The rows of a group lie close to one hidden flat surface of 11 dimensions, which passes through zero. Surfaces can cross.
In the rows, zero is written as 128.
Known rows, each followed by its group:
[136 136 125 118 125 144 145  97 120 156 163 218 110 157  91 104 157 150
  65 134]  z_867
[152 114 119 117 119  74 172 137  83 127  75  98 122 105 130 166 171 142
 149 193]  z_867
[ 94 148 141 159 101 179 133 118  76  88  54 100 150 137 141 167 112 171
 165 112]  z_381
[177 162 185 162  89 143 146 123 151 148 108 156 110 155  99 122 162 151
  98 119]  z_509
[115 134 100 177  45 120 121 175 120 131 102  96 151 107 116 159 153 103
 152 125]  z_535
[138 114 160 160 180 132 145  74 118 133 148 156 116 143 162  98  72 129
 143 163]  z_509
[102  83 117 130 145 137 151  80  79  97 102 145 132 143 145 152  89 173
 172 121]  z_381
[153 113 131 111  77 146 113 141 129 137  97 119 161 126  98  75  99 208
 145 104]  z_381
[148 113 136  92 150 125 154  90 105 108 128 141 157 121  99 144 160 108
 103 128]  z_535
[128 113  99  83 111  68 154 139 153  94 129 145 115 117  75 139 173 149
 126  86]  z_509
[115 156 136 144 196 168 140 109  99 142 132 135 153 160 111 138 119  93
 115 174]  z_705
[108  94 111 112  84 148  87 107 116 129 135 207  85  90 180 177 152 165
 107 100]  z_381
[123 160 160 123 195 150 139  96 146  95 131 120 100 149 171 128  96 114
 132 130]  z_509
[138 121 142 129 165 127 138 135 168 128 126  62 142 136 109  77  70 124
 164 115]  z_381
[158 122 142 110  84 124  96 153 144 105 154 113 157 118 133 117 120 138
 133 116]  z_705
[125 124 158 122  86 212 105 118  99 145 130 111 149 127 175 137 103 147
 112 144]  z_867
[ 98 169 101  62 179 186  87 110 130 101  97 120 129 109 174 157 127 163
 120 142]  z_509
[113 118  61 100 169 154  88  97 152 172 108 123 108  62 188 134 107 132
 139 156]  z_320
[ 96 173 154 204 185 156 121 104 117 106 149 127 144 152 128 107  72  74
 159 125]  z_867
[119  95  90 113  63  99 144 147 116 110 141 126 137 101 122 187 172  99
 125 114]  z_320
[133 138 167 204 118 181 160 118 125 170 124 121 138 182 136 166 112  81
 113 153]  z_705
[158 107 163 144 114  72 179 158 162 139 101  56  88 133 141 112 112 118
 155 125]  z_867
[134 165 161 166 130  99 122 143  88 115  85 105 106 101 192 109 140 124
 138 171]  z_705
[104 162 135 164 166  95 150 120 158 102 148 139  78 151 160 121 125  88
 136 104]  z_509
[137 120 133  95 147 139 167 101  94 113 145 119 112 144 186 143 100 131
 128 187]  z_320
[149 187 161  76 164 109 128 151 167 118 160 117  90 142 143  90 160 110
  69 136]  z_381
[ 79 137  88 142 150 153 126 128 143 177  88 100 111 109 108  96 116 131
 125 113]  z_705
[174 139 178  87  85 133 125 165 104 113 154  89 144 134 161 121 140 126
  96 169]  z_867
[195 113 181 121 104 140 156  96  92 123 122 144 164 123 110  91 121 164
 128 175]  z_535
[189 175 214 119  95 172 120 141 150 113 116 112 115 157 163 119 107 195
 128 144]  z_535
[146 136 168 122 185 132 146  86 128  86  90 134 134 120 100 153 137 139
 142 119]  z_320
[140  71 177  99 161 106 163  89 164  90 214 153 103 155  99 103  79 115
 137  85]  z_705
[165 136 124 100  86 138  97 151 104 153 148 164 153 141 116  75 138 190
  95 178]  z_320
[ 97 128  64 113 119  70 147 129 119  68 136 168 130 123  76 160 165 126
 156  99]  z_867
[109  48 110 106 162 136 192  83  96 171 109 117 128 152  92 172 118 127
 134 144]  z_509
[156  93 139 118 126 127 145  95 136 137  79 149 133 117  78 116 131 181
 140 113]  z_509
[133 148 151 166 165 139 146 113 106 153 135 154 134 168 115 143 147  87
 100 166]  z_509
[101  87  75 123 112 131  75 143 117 168 190 159 160 112 124 100 105 104
 120 117]  z_867
[ 92 173  98 185 137 147 125 141 145 156  84 189 111 199  73 157 147 176
 122  94]  z_320
[133 168  95  97 154  86  90 142 144 124 174 183 124 131 103  97 168 118
  89 134]  z_509
[156 119 205 162 128 135 139 112 137  93 107  76 147  84 124 146 129  64
 142 101]  z_320
[132 123 142 145 117 149 116 129 191 154 120 121 110 132 117 113 110 143
 133  72]  z_705
[121 102 131  92  83 161 172 118  76  83 133  80 161 121 126 157 105 146
 155 149]  z_705
[ 89 145  80 183 131  73 135 176 114 119 126  97 105 129 140 116 108 104
 181 157]  z_535
[110  82  89 116 100 131 110 105 128 133 112 182 117 104 117 151 139 175
 143  98]  z_381
[151 140 152 130 166 141 176  87 152 152  86 128  94 134 104 136 137 152
 129 143]  z_381
[131 155  89 116  83 145 114 146 136 145 110 169 124 139 115 168 176 165
 106 128]  z_320
[129 166 139  80 130 129 160 120 129  87 104 155 108 157 116 163 180 168
  94 114]  z_381
[134 133 117  98 131 170  97 141 113 125 199 142 213 156  71 131 120  94
 117 146]  z_705
[182 126 164 111  79 153 156 104 123 149 123 130 102  90 154 157 160 145
 116 196]  z_381
[142  93 162 131 126 149 146 116 184 131 153 102 120 167 140 142  77 124
 139  79]  z_705
[112  78 110 131  81 148 166 100 103 127  97 116 140 103 122 183 147 109
 128  98]  z_535
[136  77 137 135  98 121 145 140 170 173  93  80  94 116 159 119  94 141
 147  97]  z_867
[ 94 135  60  86 110  61 113 180 158  95 156 129 102 129 128 128 154 136
 137  99]  z_535
[117 169 156  98 154 126 176 156 156 140 147  50  82 189 194 114 125  85
  70 130]  z_705
[104 166 120 196 144 133 117 144 148 194 118 157  73 160 131  97 116 147
 131 152]  z_535
[121 153 119 134 227 124 129 114 155 111  94  68 141  96 118 103  95  98
 176 155]  z_381
[138 127 128 144 108 131  91 131 188 132 114 140 105 100 133  91  99 176
 154  75]  z_509
[115 116  87 137 100  63 150 136  99  97 173 155 134 130  83  95 132 114
 149 131]  z_867
[141 175 136 154  54 119 123 170  76  80 154 129 180 131 109 135 153 104
 133 158]  z_867
[147  89 124 101  67 128 128 149 118 122 175  95 137 123 180 136  97 124
 135 140]  z_320
[118 153 120 137  58 164 102 152 125 134 128 140 132 123 117 110 142 150
 110 101]  z_867
[ 97  97 108 157 140 100 157 109  86 137  96 158 127 131  70 102 126 152
 149 125]  z_320
[138 148 139  98 131 136  83 149 159  71 124  79 162  82 146 149 129 115
 151  95]  z_320
[119  62  68 119  91 110  85 137 142 118 157 177 125 133 140 160  80 204
 194 117]  z_535
[107 159 112 124 129 139  71 177 142 142 163 144 147 137 139 141 156  83
  79 116]  z_535
[127 116 131 169 111 101 211 139 116 180 160 157 111 235  76 114 139 104
  83 117]  z_381
[ 99 106  87  70 169 126 113  99 167  98 148 169 119 121 117 144 116 152
 126  65]  z_867
[139 129 142  60 112 102 131 157 137  42 169  77 144 131 162 155 123 119
 142 103]  z_320
[122 146 139 173  87 116 105 149 113 101 150  93 124 107 190  85  86 109
 161 139]  z_509
[147 156 120  80 100 127 134 140 111 102 114 133 138  99 120 148 186 152
 114 151]  z_381
[120 177 156 107 145 177 167 129 113  96 129  82 141 170 139 179 149  99
 105 157]  z_705
[ 97  92 139 122 161 175 123  86 118 106 104  91 160 102 156 171  91  94
 147  91]  z_535
[142 110 166 155 120  97 175 143  91 118 156 102 146 159 109 138 137  69
 128 155]  z_509
[136 168 188 186  91 144 114 153 156 158 124 130  92 112 108  81 152 121
 100 103]  z_705
[115  79 114 154 107 168 119  97  93 145 109 137 153 106 136 160  84 141
 164 133]  z_535
[132 102 128 107  67 150 134 117 131  87  85 109 131 110 139 178 111 186
 180  95]  z_535
[129 105 161  91 135 108 160 120 122  85 122  71 111 103 145  98 104 134
 148 112]  z_320

New rows. What belongs after each?
[133 161 154 175 162 150  81 127 141 171 162 159 113 116 154 146 149  61
  87 154]  z_381
[116 105 155 145 178 137 133  82  78 127 154 159 135 172 147  95  72 138
 131 145]  z_381
[141  45 126  68 154 146 112 110 103  95 144  86 202 119 125 155  67 139
 183 136]  z_509
[183 158 186 102 120  83 113 190 179  94 129  88 158 125  52  86 167 121
 113  85]  z_509
[128 111 101 129 111 140 116  91 154 179  83 156  74  45 133 144 163 153
 132 143]  z_381
[146 118  93 115  73 136 143 156 107 207 143 142 144 166 107 106 159 132
  64 164]  z_705
[137  70 107 109 143  97 163 101 100  93  97 111 141 108 138 185 111 142
 189 149]  z_867
[147 133  85 147  64 166  65 156 169 196 117 131 143  73 155 155 155 110
 113 124]  z_320
[ 93 184  85 107 115 147 102 131  92  89 167 193 154 136  91 117 170 126
  93 128]  z_867
[166 119 203  94  83 164 131 112  88 102 141 133 130 148 172 108 109 196
 105 150]  z_381
[ 99  54 111 125  74 126 211  86  97 131 143 147  83 153 144 146 102 153
 135 120]  z_867
[171  92 125  89 150 122  71 111 156 139 178 170 150  95 120  85 103 156
 136 124]  z_381
[ 98 104  88 131 142 200 150 111 130 207 128 111 148 165  86 104  90 115
 112 139]  z_705
[161  91 170 155  52  94 165 140 109 114 173 149 111 157 152 179 149 104
 120 126]  z_705
[138 145 102 125  84  91 111 165 165 115 125 149 132 115  76 118 165 144
 136  96]  z_867
[ 77 144  92 108 231 112 104 105 142  90 125 138 113 106 146 149 125 100
 145 101]  z_381
[128 116 134 194  96 136 173 102 116 150  82 146  98 147 129 147 107 168
 172 153]  z_535
[128 215 138 112 180 121 140 157 102 113  95  81 157 140  89  77 158 117
 106 181]  z_381
[104 170  82 130 142 117  90 151 159 183 124 187  74 146 122  95 146 191
 105 144]  z_535
[142  87 140  67 134 118 168  93  69 105 135 110 159  95 125 101 131 127
 114 161]  z_535
[147 109 154 152  96 132 129 122  71 155 185 162 156 124  81  81 138 115
 105 187]  z_705
[ 75 142  98 126 125 130 163  96 139 159  86 134  31 113 175  90 125 171
 117 117]  z_509
[121 118 128 163 123 141 176 113 116 173  50 121  93 128 135 187 155 135
 126 152]  z_867
[ 73 123  71 130 108  92 136 162 154 103 134 111  82 146 155 174 116 139
 165  97]  z_535
[131 137 130  67 107 157 106 167 158 122 116  91 150 126 117 158 153 139
  96 100]  z_509
[137 102  96  86 131  67 141 140 100 120 128 115 129 103 126 115 149 132
 137 168]  z_867
[123 138 174 165  77  91 130 161 127  81 154 122  89  97 128 118 147  99
 139  93]  z_705
[141 142 106 142 160  95 127 138 126 158  90 153 133 117  88 162 189 113
 119 159]  z_867
[131 113  96  84 144 112 127 125 113 180  83 133 105  88 127  91 168 176
 103 168]  z_867
[102 171 144 157 150 194  81 136 148 176  86 119  93 132 167 101 106 161
 112 128]  z_535
[151 125 103 152  77 123 104 149 136 187 138 147 133  97 105 109 162 119
 112 146]  z_381
[127  96 105  54 161 166 110 116 154 126 118 129 158 135 100 200 136 149
 126  96]  z_509
[175 113 163  87 102 107 134 156 116 113 172  87 138 144 164 120 130 109
 114 164]  z_867
[ 89 141 105 119 118 144 115 141 144  95 151 111 107 133 189 182 112 103
 138 101]  z_509
[133 133 123  83 147 119  75 130 165  90 169 138 136 109 157  87  90 148
 139 103]  z_509
[129 131 134 128 140 124 129 132 216 111 139 122 100 139 136 193 150  74
 117  44]  z_320
[129 169 132 150  73 115 139 135 146  72  94 124 109 116 138 157 149 149
 156  88]  z_509
[151 145 179 140  52 188 190 105 101 115  85 142 108 160 131 191 158 174
 112 140]  z_867
[ 77 171 151 157 101 159 147 142 133 138  74 127  82 179 141 129 148 154
  83  61]  z_381
[144 136 161 199 171 172 112 100 135 136 114 106 156 124 141 152  84  89
 172 149]  z_381
[142  68 135 124 123 146 132 134 125 187 127 105 171 139  80 123 118 117
 117 128]  z_509
[145 135 155 181  87 130 181 115 112 179 104 140  93 138 113  72 124 153
 119 155]  z_867
[137 148 133 157  82 140 132 148 107 127 132 148 119 163 143 173 140 154
 140 164]  z_535
[158 156 133 114 130 128  81 150 203 112 139 167 120 155 116 132 117 185
 146  87]  z_535
[ 92 156 146 104 123 112 165 153 107  93 151 132  92 198 150 118 150 131
  66  83]  z_381
[118 129 135 137 182 109 163 107 185 119 108 120  84 156 124 154 121 110
 142  84]  z_867
[149  89 172 138 102 150 171  78 148 152  68 112  92  87 122 122 133 157
 135 101]  z_320
[137  97  99 120 115 131  88 164 146 166 116 132 181 114  50 133 153 125
 118 103]  z_509
[135 113 100 105 176 117 129  93 110 143 134 162 152 141 117 135 118 138
 132 164]  z_705
[142 128 180  96 133 164 163  98 100  91 112  80 162 118 142 165 149  74
  92 116]  z_535
[103 141 111 106 188  77 144 144 123 137 170 101 112 137 138  70 122  75
 108 157]  z_381
[ 94 159 125 115  88 136 137 157  70  54 169  95 150 133 162 149 127  86
 132 144]  z_867
[166 105 142 129 177 121 153 109 190 153 119 123 131 157  76  96  91 140
 144 113]  z_381
[118 159 169 124 151 153  82 137 113 113 140 133 135 153 164  71  95 142
  95 109]  z_381
[127 180 128 175  86 183  81 165 105 171 103 123 152 142 134  96 103 178
 126 166]  z_320
[140 156 137  81 141 144  71 153  99  81 216 145 189 138 138 122 119  96
 106 151]  z_867
[138 147 187 125 121 157 144 135 160  89 154  91 117 171 163 144  99 103
 129  90]  z_867
[131 153 126  93 111 122 113 157 105  78 146 114 124 141 167 138 119 176
 149 171]  z_535
[145 167 152  84  80 137 151 154 128 109 101  66 102  89 165 125 176 121
  95 144]  z_320
[135 148 125 138 177 123 112 135 160 192  66 126 110 104 108 107 159 142
 111 139]  z_867
[120 149 140  76 167 117 151 108  81  98 119 131 116 130 143  77 129 168
 106 167]  z_381
[112 157 112 104 116 117 131 149 143 145 106 181 113 174  67  92 173 187
  70  74]  z_381
[131 123  93  79 108  99 104 160 155  99 166 150 137 143 112 140 146 144
 118  93]  z_320
[194 113 144  51 115  83  97 161 136  62 157 105 178 106 121 122 130 157
 153 140]  z_867
[ 90 143 165 130 155 176 148  96  81  98 128 107 148  99  78  84 102 116
 146 167]  z_705
[147 120 134 173 147 120 161 119 171 193 125 111 100 121 110 123 130  80
 131 151]  z_381
[120 133 115 112 105  61 178 114  92  59 100 129  98  99 127 119 151 161
 160 131]  z_509
[126 167 123 178 116  74 122 137 121  61 150 153 124 118 143 132 138 101
 165 122]  z_509
[179  84 153 133 111 111  93 116 101 117 131 130 160 103 179 110  72 162
 173 161]  z_705
[110 161  90 100 139 109 124 166 120 100  93  56 156  99 105 102 132 124
 153 139]  z_381
[106 148  79 103  92 119 143 114  69  60  94 146 128  90 149 180 164 173
 155 152]  z_509
[ 89 142 129 142 106 132 111 149 106 144 128 112  96 102 183 108 142 109
 100 136]  z_381
[137 132 127 160 106 116 156 168 147 133 124  33 158 124 110 118  94  82
 175 137]  z_381
[ 99 122 127 113  86 122 172 135 139 127 157 119  80 152 143 113 123 128
 100  92]  z_867
[112 235 153 144 118 139 127 152 148  35 148 120 138 149 101  99 137 109
 130  87]  z_867
[131  85  96 118  97 149 112 144 142 206 116 156 146 125  66 127 159 142
  91 119]  z_509
[127 150 157 167 117 171 165 102 115 141 147 178 109 187 116 183 154  97
  87 133]  z_867
[141 192 151 115 133 135 172 135 170 124  94 122  79 150 111 165 200 115
  85 117]  z_381
[118 154 134 182  94 162  96 150 109 132 124 132 165 173 122 137 104 147
 147 140]  z_320
[ 95 112 157 182 109 141 168 130 128 164 131 101  77 175 173 104  84 110
 121 102]  z_381
[110 198 124 126 134 126 128 130 140  41 125 144 136 136  89 128 146 135
 151  84]  z_867
[153 159 116  73 101 104 138 168 150 123 135 115 130 145  87  77 165 164
  90 115]  z_381
[171 139 157 152 104 157  74 143 114 112 153 154 210 156 100 149 122 126
 133 134]  z_381
[125 136 130 121 109 130 136 149 114 139 113 104 115 121 146 127 145 129
 113 144]  z_867
[135 159 182 145 140 142 143 153 154 152  73  56 130 126  95  98 139 113
 113 105]  z_509
[125  84 130 132 145 125 115 127 134 169 158 106 128 127 139  68  76 116
 132 132]  z_509
[ 89 122 106  97 212 124  81 135 153 126 124  67 127  90 173  75  74 112
 147 105]  z_867
